All groups share one centre, and each spreads out both ways along 13 directions, with some noise.
In the rows, zero is written as 128.
Known rows, each followed by its group:
[118 146 148  97 150 112 151 113 163 134 108 124 141 102 112 154 132 103
 134 117 102 141 126 141 137] => Q405
[129 190  80 165  96 146 122 124  91 130 141 169 106 125 152 147 110 169
 107 102 140 134  67 156 166] => Q405
[157 183  48 117 125 129 145 139 113 113 175 121  99 111  91 175  80 135
  57  82 123 115  24 184 130] => Q814
[115 156 147 121 140 147 177 144 146 124  75  77 144 102 119 137  74 149
 114 138 144  98 138 155 150] => Q77
[ 98  77 119 150 110 128 118 115 115 132  95 140 142 177 124 134 125 111
 104 114 124 102 170 132 105] => Q977
[192 159 214  80 131 145 128 188 147  73  99 135 143 174 135 125 135 111
  89 141 133  94 141 150 106] => Q814
[ 83 110 169 143 181 148 188 127 202 101 106 171 163 238  53 103 149 122
  46 111  86  80  67 138 144] => Q77
[170 145 119  69 100 118 111 167 129 136 158  68  52 160  64 123 127 151
  90 136 125 169 193  99  83] => Q405
[ 64 151 105 155  98 148 122  93 137 136 150 163 120 147  78 156 140 131
 131  94 113 185 125  92 120] => Q814
[ 88 130 156 117  87 153 112 129 103 186 111 163 155 155 131  95 161 168
 177 117  86 159 150 125  97] => Q814
[136 163 124 126 124 189 106 173 101 113 125 137  85 120 124 171  87 178
  99 136 169 103 162  83 138] => Q405
[138 134 124 125 141 105 179 133 134 138  98  81 149 114 139 107  98 137
  97 138 131  91 104 184 157] => Q630
[ 82 176 179  82 136 132 125 132  91 173  56 143 135 151  80 193 154 109
 139  85  77 156 124 131 105] => Q814
[ 96 183 141 123 140 169 142 142 131 139 114  93 105 101  85 151 101 159
 159 128 143 152 137  90 138] => Q161
[130 169 123  88 140 169 134 130 134 131 141 117 114  82  81 159 115 156
 124 140 111 168 131 102 142] => Q977
[161 159 140 125 131 136 115 136  99 122 126  94 109 104 125 137 102 123
 163 124 148 122 129 138 132] => Q161
[ 82 184 149 154 114 169 134 159 146  82 118 181 162 114 152 182 125 119
 139 106 171 141  84 109 113] => Q814
[179 105  94  58 134 174 124 120 112 105 153  69 135  38  58 171  90 113
 112 155  95 162 164 129 105] => Q630
[ 89 124 106 167 145 141 170 151 138 111 132 133 146 157 119 130 110 141
  64 124 155  88  59 133 136] => Q161
[104 140 153 114 114 141 124 118 158 125  89 175 136 130 154 128 161 143
 132 135 111 153 165 115 140] => Q630
[189 162 150 152 116 158 117  90 108  53  47 143 161 156 115 134 170  67
 132 110  93 159  59 223 148] => Q161
[213 118 101  85 102 125  73 130  54 116 106 112 104 120 123 176 113  89
 116 106 110 121 143 183  89] => Q77
[135 115 169 124 153 147  94 164 105 154 168 140 126 178 102  90 145 135
 188 111 115 100  92 108  65] => Q77
[151 179 131 100 133 151 140 129  98 140 103 117 102 142  74 171  85 150
  77 110 105 103 121 151 164] => Q977
[103 129 120 129 121 103 141 144 144 129 158 155 151 132 144 168  92 109
 100  96 152  84 105 133 108] => Q977
[ 67 206 150 153 119 103 154 141 164 140 148 140 157 108 154 158  97 117
 186  71 168 119  67 139 110] => Q405
[145 201 126 126 122 137 127 151 141 122 174 108 106  79 129 128 109 148
 182 117 154 158  87 123 122] => Q977
[152 128 128 122 132  90 108  98 140 104 119 172 116 149 144 186 112  79
  97  90 124  90 147 151 146] => Q77
[115 156 132 149 165 139 102  45 139 125  50 120  86  68 116 167 159  99
 216 123 108 199 161 109 195] => Q814
[114 143  91 175  96 175 133 125  58 145 125 147 180  97 173 103 117 171
 148 127 124 121  40 183 142] => Q630
[158 104 139  73  93 176 122 173 103 106 106  76 137 165  52 127 117 126
  76 144 105 140 172 142  53] => Q630
[112 136 122  88 151 148 145 159 102 152 153 148 136 118  98 176 102 152
  72 122 108  95  98 112 121] => Q405
[113 117  83 177  92 119 125 112 101 110 104  51 109 134  99 123 125  95
 148 115 156 170 127 152  98] => Q161
[171 115 119 108 131  88 102 151 107 110 104 100 105  80 183 138 167  93
 150 151 149 166 136 137 101] => Q77
[122 123  91 136  72 148 105 108  60 137 123 139 156 134 108 163 114 114
 113  99 108 138 114 165 104] => Q630
[ 83 129  81 127 162 101 147 124 158 154 115 124 113  64 162 175  91 133
 137  95 147 101 101 131 127] => Q405
[132 112 113 144 115 129 120 111 126 120 116 175 148 126 171 132 134 130
 111 126 126 113 124 146 149] => Q161
[146 185 147  69 143 140 122 188 151 108 120 103  94 102 103 165 132 126
 137 114 133 161 106 123  72] => Q630
[150 108 153 128  83 165  96 130  96 115  88 104 142 140 131 119 117 123
 151 143 134 126 211 132 106] => Q977
[144 150 113 123 152 136 113 135 111 134 132 130 104 125 108 167  89 124
 144  79 131  89  94 147 116] => Q77
[118 151  99  82  70  87 133 143 155 159 132 140 113 124 151 142 108 149
 100  92 118 137 160 155  92] => Q405
[124 151 105 117  99 124 138  99 120 141  95 179 171  71 198 152 135 137
 122 124 103 147 102 181 165] => Q161
[119 227 187 134 117  94 107 116 107 157 105 162 126 117 173 177 119 106
 215  72 142 121 115 147 151] => Q814
[112 107 126 122 117 151 117 132 132 136 116 171 148 125 155 130 134 140
 137 122 114 118 141 126 112] => Q77
[193 122 146 113  94 141 120 124  91  84  70 135 172 169 127 128 137  90
  75 125  90 108 115 218 121] => Q977
[175 122 153 139 137 183  78 159  80 105 121 138 136 101 169 108 145 133
 204 145 142 123 109 129 103] => Q405
[153 165 142  96 109  88 117 149 124 136 115 118 119 104 165 146 130 105
 155 109 137 143 128 155 102] => Q630
[104 114 147 194  82 116 127 107  98 108 109 146 171 182 150 124 137  91
 125 125 156 113 131 142 130] => Q977
[192 166 161 139 134 167  96 143 163  64 188 110 128 125  92 123  85  92
 206  96 157  95  99 139  92] => Q630
[173 124  85 147  81 172 105 124  83  96  52  79  95  93 166 128  96 159
 116 164 165 134 206 155 152] => Q405
[184 141 111 142  84 133  94 109 100  58  73 116 117  93 165 133 190  84
 138 161 140 221 144 158 138] => Q77
[172 100 126 134 114 159  80 129  93  84 189 170 166 129 125 121 171  89
 153 133 112 156  79 129  87] => Q977
[109 151 125 138 133 143 139 140 118 143 131 151 129  87 177 127 132 173
 138 154 143 141 114 103 162] => Q630
[ 79  90  82 139 167 132 145  94 225 112 113 159 105  91 136 155 116 130
 115 117 134 127 154  98 151] => Q814
[115 121  96 139 109 147 124 130 135 123 149 118 108 106 124 125 123 157
 124 145 146 160 155  93 126] => Q77
[132 123 131  88 154 174 134 123 114 137  67 121 115 114  84 169 112 152
  87 142  95 119 168 125 158] => Q977
[156 107  95 115  95 134  92 122  87 132 143 140 130 104 151 147 112 127
 125 128 124 127 158 138 112] => Q814
[ 91 141 117 185 164 134 109 128  66 144 157  95  75 174  43 205  58  95
 137  64 173  56 102  86 116] => Q977
[116 154 129 139 122 130 111 146 170 103 175 167 106 144 130 137 129 125
 148  95 154 136 110 100  97] => Q814
[130 125 105 107  98 113 126 112 131 130  75 114 143  89 151 149 129 100
 149 106 110 160 138 185  99] => Q161
[122 158 114 167 110 155 125 151 115 102  92 108 122 133 140 142  96 127
 145  98 163 110  96 159 105] => Q405
[102 145 137 116 155 124 180 119 175 123  27  84 166  55 153 134 128 107
 163 123 114 148  87 198 128] => Q405
[131 143 143 115 106 103 134 114 117 148 133 120 124 178  83 141 107 118
  98 102 109 111 151 143 132] => Q814
[157 129 143 130 136 161  96 157 104  99 140 165 153 133 145 121 155 118
 157 123 123 121  64 142  93] => Q977
[119 127  94 125  90 142 107 192  46 180 193  99 134  79 165  94 127 184
 176 152 158 154  95 106  62] => Q77
[124 130 104 114 105 107 151 103  97 151 143  80 112 144  65 160  85 131
  51 139 124 127 180 115 164] => Q161
[114 143 107  98 121 124 144 116 130 139 122 127 136 116  85 167 118 118
  91 107  96 145 118 152 121] => Q630
[152 141 125  68 158 113  97 114 151 149 136 180  90  80 151 174 135 130
 141 118  97 143 154 107 145] => Q405
[100 212 136 110 136 157 136 125 149 144 140 147  88 136  63 176 105 159
 126  91 113 146 120  96 153] => Q977
[125 178 146  84  64  61 162 150 170 146 157 134 141 157 148 114 135 130
  90 111 123 154 141 153 105] => Q161
[108 118 121  96 116 116 134 160 166 126 120 168 138 148 145 145 133 131
  77 106 117 119 128 139  91] => Q77
[153 118 120 142 155 160  91 105  91 126 111 121  99 105 116 160 105 122
 157 122 129 105 149 113 151] => Q161
[144 106 192 112 218 163 134 146 152  82 152 114 170 115  60 144 144  67
 167 135 115 114  58 103  91] => Q161
[169 101 113  99 119 140  64 104 110 123 124 164  90 136 118 153 148 113
 139 113  96 145 185 114 110] => Q405
[119 109 118 126 120 142 112 152  77 154 138 139 133 133 139 164  69 143
 112 107 147  55 145 124 106] => Q977
[148 139 144 120 152 150 155 118 176  78  85 151 132 170 101 132 145 122
  54 132 102 121 109 151 167] => Q77
[181 170 166  78  85 119 113 134 141 125 135 209 189 118 201 124 134 128
 143 105  89 112 110 194 125] => Q630
[146 158 184  82  77 141 120 119 188  96 109 179 144 146 138 138 145 126
 112 140 106 158 219 119 143] => Q814
[117 141 181 190 128 135 112  93 141  83 106  83 147 136  96 119 136  55
 238 112 164 158 132 122 116] => Q405
[169 106 121  97 122 134 106 141  99 136 132 136 135 116 143 125 132 131
 122 134 109 114 133 150 109] => Q161
[ 85 139 172 143 145 173 123 143 146 114 107 160 133 162  98 128 171 132
 157 127 127 160 117  80 112] => Q977
[162 197 140  88 121 141 125 153 118 145 125 171 114 123 153 131 136 179
 116 123 107 129  95 148 150] => Q161
[121 126  88 134  88  93 149 146 152 129 113 107 114 158 148 116  93 136
  79  98 147  98 134 175  96] => Q405
[156 108  91 114 169 152 118 131 117 132 170 128 123 118  86 112 134 134
 130 116  88 121  39 152 103] => Q630
[133  93 163 112 117 130  72 141 165  99 143 204 106 225 115 158 131  95
 106  78 121  80 194  90  73] => Q630
[ 94 144 117 167 112 108 146 132 117 111 145 103 128 156  95 125 153 102
 112 119 151 171  80 124 106] => Q77
[ 48 182 100 133 138 117 141 120 165 160 110 138  95  92 120 180 114 134
 173  61 136 157  94 119 112] => Q814
[ 91 157 142 109 179 112 142 145 120 160 138 159 116 116 119 182 133 132
 114 115 122 118  92  86 145] => Q814
[109 165 130 116 114 126 130 158 150 160  95 107 118  83 179 107 116 161
 205 107 140 136 126 157  90] => Q814
[132 115  94 164 111 181 109 102  68 114  81 150 158 120 134 154 108 123
 124 106 113 104  94 180 137] => Q630
[137 125 115 137 144 142 134 136 115 123 131 134 122 132 131 120 132 145
 108 142 130 120 101 126 145] => Q161
[110 132 121 114 155 141 128 157 134 144 130 132 111 137 107 139 115 141
 136  94 118 103  89 128  88] => Q77
[141 137 120 110 112  75 103 121 125 149 161 124 100 147 116 156 106  92
 139  77 129 113 144 136  94] => Q161
[101 178 112 159 147 159 134 152 122 123  75 124 127 120 136 130 139 135
 175  80 127 139   7 188  90] => Q630
[167 111 141 119 137 150  80 142 104 111  78 123 125  89 173 118 161 111
 203 136 127 150 128 147  93] => Q77
[126  60 100 195  99 144  37 115  72 125 157 159 121 154 158 130 115  89
 212  84 157  90 145 115  59] => Q977

New rows, each followed by its group:
[132  93  60 142 131 137 129 136  99 122 152 120 132 105 134 144  89 137
  85 131 144  88  97 144 118] => Q814
[159 195 154 137  86 130 163 148 126  66  28  50 160  90 166 133 131  99
 137 150 169 173 126 205 134] => Q77
[155  89 119  89 124 128 130 194 100 145 163 111 140 136 148 104 105 158
  84 152 136  81 133 126  76] => Q814
[120 162  72 133  87 193 145 110 111 104 131 155 146 147  64 135 138 156
  59 106  81 176  48 176 130] => Q814
[116 157 205 119 164 219 194 176 109  89 135  94 241  77  86 134 103 140
 119 192 142 113  64 115 145] => Q161
[170 147 115 149 108 110 112 167 105 101 192 114  97 166 126 112 131 117
 114 126 167 126  85 130  98] => Q77
[130 122 106  93 130 153 104 144 168 130  45 188  98 137 177 129 153 162
 117  96  90 125 133 166 105] => Q161
[118 191 112 133 113  97 135 150 187  80 116 166 104 127 171 172 139 107
 107  85 163 150  88 147 117] => Q77
[181 165  86 138 102 139  83  97  69 102  80 115 108  45 181 197  86  99
 170 106 152 133 135 185 155] => Q77
[124 150 104 131  77 116 118 124 134 140 237  98 117  67 134 120  99 150
 176 150 173 176 179  64 129] => Q977
[154 173 149 148 126 141 122 122 118 121 169 138 119 150 105 130  97 139
 129 118 138 100 120 120 167] => Q77
[120 135 154 126 107 120 153 141 160 106 133 137 160 166 120  77 191 124
 106 155 113 178 103 135 114] => Q977
[122 113 102 132 148 198 122 161 152  60  90 173 150  91 163 163 137 129
 108 128 143 126  78 138  97] => Q814
[113 132 142 146 162 163 109 136  90 138  83 187 131 153 144 167 121 142
 122  99 119  65  88 136 145] => Q977
[154 132 109  79 127 129 160 155 108 114 203 113 183  75 105 173  94 119
  60 154 127 122  90 130 119] => Q977
[192  99  81 128  96 151  76 134  56 119 164 105  97 140 111 136  97 125
 111 120 136 105 146 143  91] => Q77
[110  97 108 156 172 181 125 153 172  96 104 155 116 124 147  86 168 151
 153 134 131 137  69 120 102] => Q77
[167 145 110 119 136 141 126 116 134 112  77 110 114 125 120 129 114 120
 129  95 103 116  93 203 126] => Q814
[172 143 138 124 130 109 108 145 147 119 141 110  97 114 165 104 110 125
 179 115 152 104 134 147 120] => Q814
[ 88 218 114 142  60 136 136 144 143 109 135 160 133 120 147 161 128 140
 133  91 157 185  96 141 109] => Q77
[144 128 103 141 142 112 123 146 130 119 193 123 105 131 119 101 141 119
 145 122 144 139  62 118 100] => Q977
[180 170 161  82  53 154 105 131  92 130  78 137 149 128 148 136 115 146
 127 128 101 137 198 178 128] => Q161
[141 129 160 137 121 149 136 142 151  83 128 144 149 181 112 119 128 117
  93 134 138 103 140 126 127] => Q814
[155 108 113  53  86  92  89 171 104 181 195 151 112  98 177 140 115 156
 126 126 123 120 191 102  66] => Q814
[134 192 151  91 164 125 110 135 151 146 134 136  94  82 123 166 124 121
 200  91 117 143 100 121 119] => Q161
[144 156 180 117 132 139 163 163 149  85  41 117 185 109 183 129 133 109
 119 147 144 112 107 188 128] => Q977
[131 133 135 118 140 123 122 147 118 125 165 184 149 141 138 183  87 113
  96  92 135  55  92 131 119] => Q977
[154 179 142 126  96 115 127 118 165  91 147 126 142  91 148 140 117 106
 159 117 146 158 135 148 135] => Q977
[103 116 157 133 117 139 106 115 167 111  73 202 130 172 162 152 144 116
 122 102 122 106 182 118 131] => Q630
[117 114 114 115 142 135 157 124 120 148 101 163 146 137 142 115 153 165
  61 153  92 124 100 143 168] => Q977
[104 114 103 125 181  84 140  82 108 143  82 123 118  90 121 182 165  79
 118 125 102 163  92 137 162] => Q77
[124 135 128  79 173  90 183 147 163 133  82  67  95 167  50 153 113 117
  37 120 109 113 123 149 124] => Q630
[ 71 162 169 159 107 140 168  98 164 100 113 155 210  87 153 172  93 106
 138 131 159 124 146 121 177] => Q161
[182 153 148 177 118 171 122 121  65  76 100 142 155 143 157 138  93 130
 102 149 159  62 110 169 199] => Q161
[163 178 147  99 137 127 140 138 118 102  72  84 113 103 119 165 118 113
 115 133 135 140 133 160 144] => Q630
[205 131 150 102 150 119 108 150 131  86 108 117 105 119 157 116 144 112
 131 154 137 119 138 144 134] => Q77
[104 163 154 125 126 147 124 157 159  72 107 157 135 119 128 206 121  88
 118 106 163 139 138 100 106] => Q814
[135 116 136 165 123 132 114 150  86 117 136 128 148 142 155 114 131 115
 149 132 157 104  96 133 110] => Q977
[105 198 124 139  84 195 103 159  89 123 124 113 110 108 103 157 119 153
 187 103 152 183 113 111  83] => Q405
[148  70  95  69 155 169  67 147 147 134 140 230 131 100 161 160 132 144
 137  93  74  93 114 130  64] => Q977
[145  95  91  92  55 205 111 162 102 124  68 146 174  67 203 131  84 188
 104 150 118 111 197 178  88] => Q77
[149 103  69 134  97 146 132 133 143  72  94 152 138 128 159 143 120 135
  34 139 138 117 128 172 135] => Q77
[167 140 148 113  92 104 115 144 133 105 176 144 141 181 114 117 124  99
 100 110 128 115 128 147  93] => Q977
[122 174 118 130  98 149 107 148 123 109 182 162 119 114 124 153 140 137
 136 122 148 172 106  88 110] => Q814
[122 112  95 118  99 165 132 127 129 126 162 140 183  95 119 143  70 134
 123 102 119  94 112 165  96] => Q630
[ 80 152 126  87 180  84 181 127 190 171 125 167 180  74 156 128 160 125
 153  91  72 144   4 177 112] => Q405
[ 97 152 113 181 105 143 116  93 121 119 141 112 124 121  94 135 125 108
 184 101 143 171 115 116 125] => Q630
[174 166 164  67 129 144 119 169 126  98  53 131 133 139 122 139 182 108
 125 118  84 174  84 187  76] => Q77
[124 143 179  91 172 233 143 190 102 125 138 137 171 121  72 134 111 178
 121 154 110 101  80  95 103] => Q161
[157 151  68  87  80 158 129 167 137  86 137 118 134  44 160 176  91 144
  84 135 155 157 135 152  99] => Q814
[201 111 156  91 117 132 148 144  97 116 137  94 150 176  91  68 155 138
  60 186  92 130 137 155 142] => Q405
[ 74 117 118 124 118 179 120 160 105 173 109 147 119 133 130 131 111 192
 138 116 127 108 152  97  90] => Q977
[118 125 196 154 153 153 144 125 134  96 142 130 168 177  77 122 132 101
 124 144 135 104 123  93 147] => Q405
[102 131 144 108 132 157 158 145 194 125  76 167 173 133 152 108 118 156
 116 114 102  92 106 172 111] => Q630
[ 90 188  56 111  89 154 120 113  66 189 123 121  70 137  46 177 112 172
 106  69  81 182  98 142 110] => Q161
[136 189 118 103 160  97 153 126 145 129  96 122 118  63 149 188 106 112
 122 102 127 122  72 171 159] => Q630
[153 157 142 132 110 146 113 130 120  89 132 104 136 124  98 144 122  88
 154 114 139 149 118 142 104] => Q977
[114 126 155  98  90 111 136 173 193  97 142 120 155 178 101 125 125  90
 110  94 139 131 146 137  32] => Q977
[149 157 133 115 100 153 135 139 141 120 155 160 190 127 136 108 100 136
 145  91 101  99  55 200  98] => Q630
[177  89 132  80  89 145  70 115  40 176 118 120 124  96 136 114 162 145
 172 168  83 178 210 115 107] => Q814
[122 159 120 111  88 140 133  95 131 140 108 171 151 144 119 147 120 139
  91 100  84 131 127 169 153] => Q814
[158 192  92 101 154 131 137 181 109 136 204 124  73 139  87 138 111 168
  82 109 134 121  29 123 116] => Q77
[142 117  92 135 148 144 136 135 128 108  90  73 104 105 109 129 107 119
 131 122 135 124 106 160 106] => Q814
[111 179 151 181  87 204 147 121 108  99 139 176 180 172 112 118  94 169
 103 125 139  91  96 136 175] => Q630
[126  72 144 107 185 122 140 123 101 167  92 119 158  91 154 122 128 133
 136 164 105  88 135 134 146] => Q77
[148  92  89 110 157 107 137 136 133 105 192 116 147  74 119 153 113  92
 101 143 136 123  89 123 111] => Q977
[168 111  89 121 192 160 145 158 181  53 106  94  96  90 116 136 116 121
  84 143 148 115  85 144 127] => Q814
[117 139 134 148 124 160 116 116  97 124 134 152 141 111 132 169  97 135
 133 131 149 105 142  99 164] => Q405
[160 136 191 133  87 132 118  86 101  92 199 165 208 169  84 127 153  78
 116 152 103 156 140 114 161] => Q161
[ 77 166 101 131 145 190 144 115 153 128  41 138 128  80 108 184 102 146
 146  79 105 138  85 166 127] => Q77
[112 132 111 129 151 161 139 148 105 137 124 117 119 119 102 152  94 149
 112 121 132 100 100 124 125] => Q161
[143 150 102 162 118 153 154 101  66 129 133  95 158  87 121 131  84 145
 109 156 136 116  90 165 193] => Q630
[125  88 124 103  89  85  94 129 149 159 159 128 114 123 158 125 119 120
 159 120 140 130 224  95  77] => Q161
[106 131  58 144  98 121 125 109  84 151 123  92 118  28 171 182  72 139
 147 133 167 142 158 128 152] => Q77
[172 139 137 122 132 163 112 127 119 109  75 119 132  80 172 141  88 137
 161 129 136  87 154 167 147] => Q77
[170 150 150  80 128 138 104 167 158 100 162 106 115 113  99 133 120 103
 169 110 128 143 130 132  64] => Q630
[ 98 118 151 102 157 107 130 152 120 150 115 151 130 133 129 188 116 110
 101 113 135  86 146  98 114] => Q814
[ 79 153  99 156  99 176 132 115 120 118 111 138 145 108 100 188  89 127
 125  93 142 135 121 134 124] => Q630
[146 153 153 112 117  97 120 115 150 129 155 143  96 160 121 135 120 124
 113 126 133 116 188 100 158] => Q161
[145 112 101 106 149 128 119 120 160 109  73 140 123 110 151 154 118 104
 117  92 102 105 104 189 110] => Q977
[169 100  98 146 171 149 131 120 163  53  81 123 104 139 120 124 143 108
  77 139 133 118 104 154 152] => Q77
[129 120 117  69 114 147 150 184 104 157 109  76 142 100 107 128 104 157
 108 130 110 130 123 155  59] => Q161
[147 153 136 116 104 137 114  90  85 185 119 184 147 137 152  98 143 172
 152 114  61 126 106 175 169] => Q814
[132 135 144  81 133 144 105 139 143 121 116 158 104 112 131 159 162 132
 123 144 113 169 176  77 125] => Q630
[150 118 111 162 144 124 129 124  94  97 129  91 152  62 167 141 108  91
 156 150 166 120  92 148 141] => Q977
[ 73  94 123 144 147 129 141 109 142 143 130 144 130 133 109 143 129 131
 112 134 133 128 162  73 143] => Q814
[102 138  94 160 106  88 151 111 114 118 116 183 173  78 225 153 162 117
  93 152 150 159  85 146 184] => Q77
[144 176 165 124 153 166 150 112 169  94 102 130 131 121  99 131 129 133
 127 142 124 144 126 128 187] => Q630
[ 90 117 114 107 101 110 127 130 154 158 121 155 128 123 157 162  91 140
 113  92 131  97 175 129 106] => Q161
[162 143 111 109 173 105  98 174  83 137 130 123  69 127 137 146 160 123
 134 116 136 132  67 126  97] => Q630
[131 169 121 129 102 110 164 159 124 135 107  92 112 143 145 131  78 163
  68 127 163  91 146 156 145] => Q161
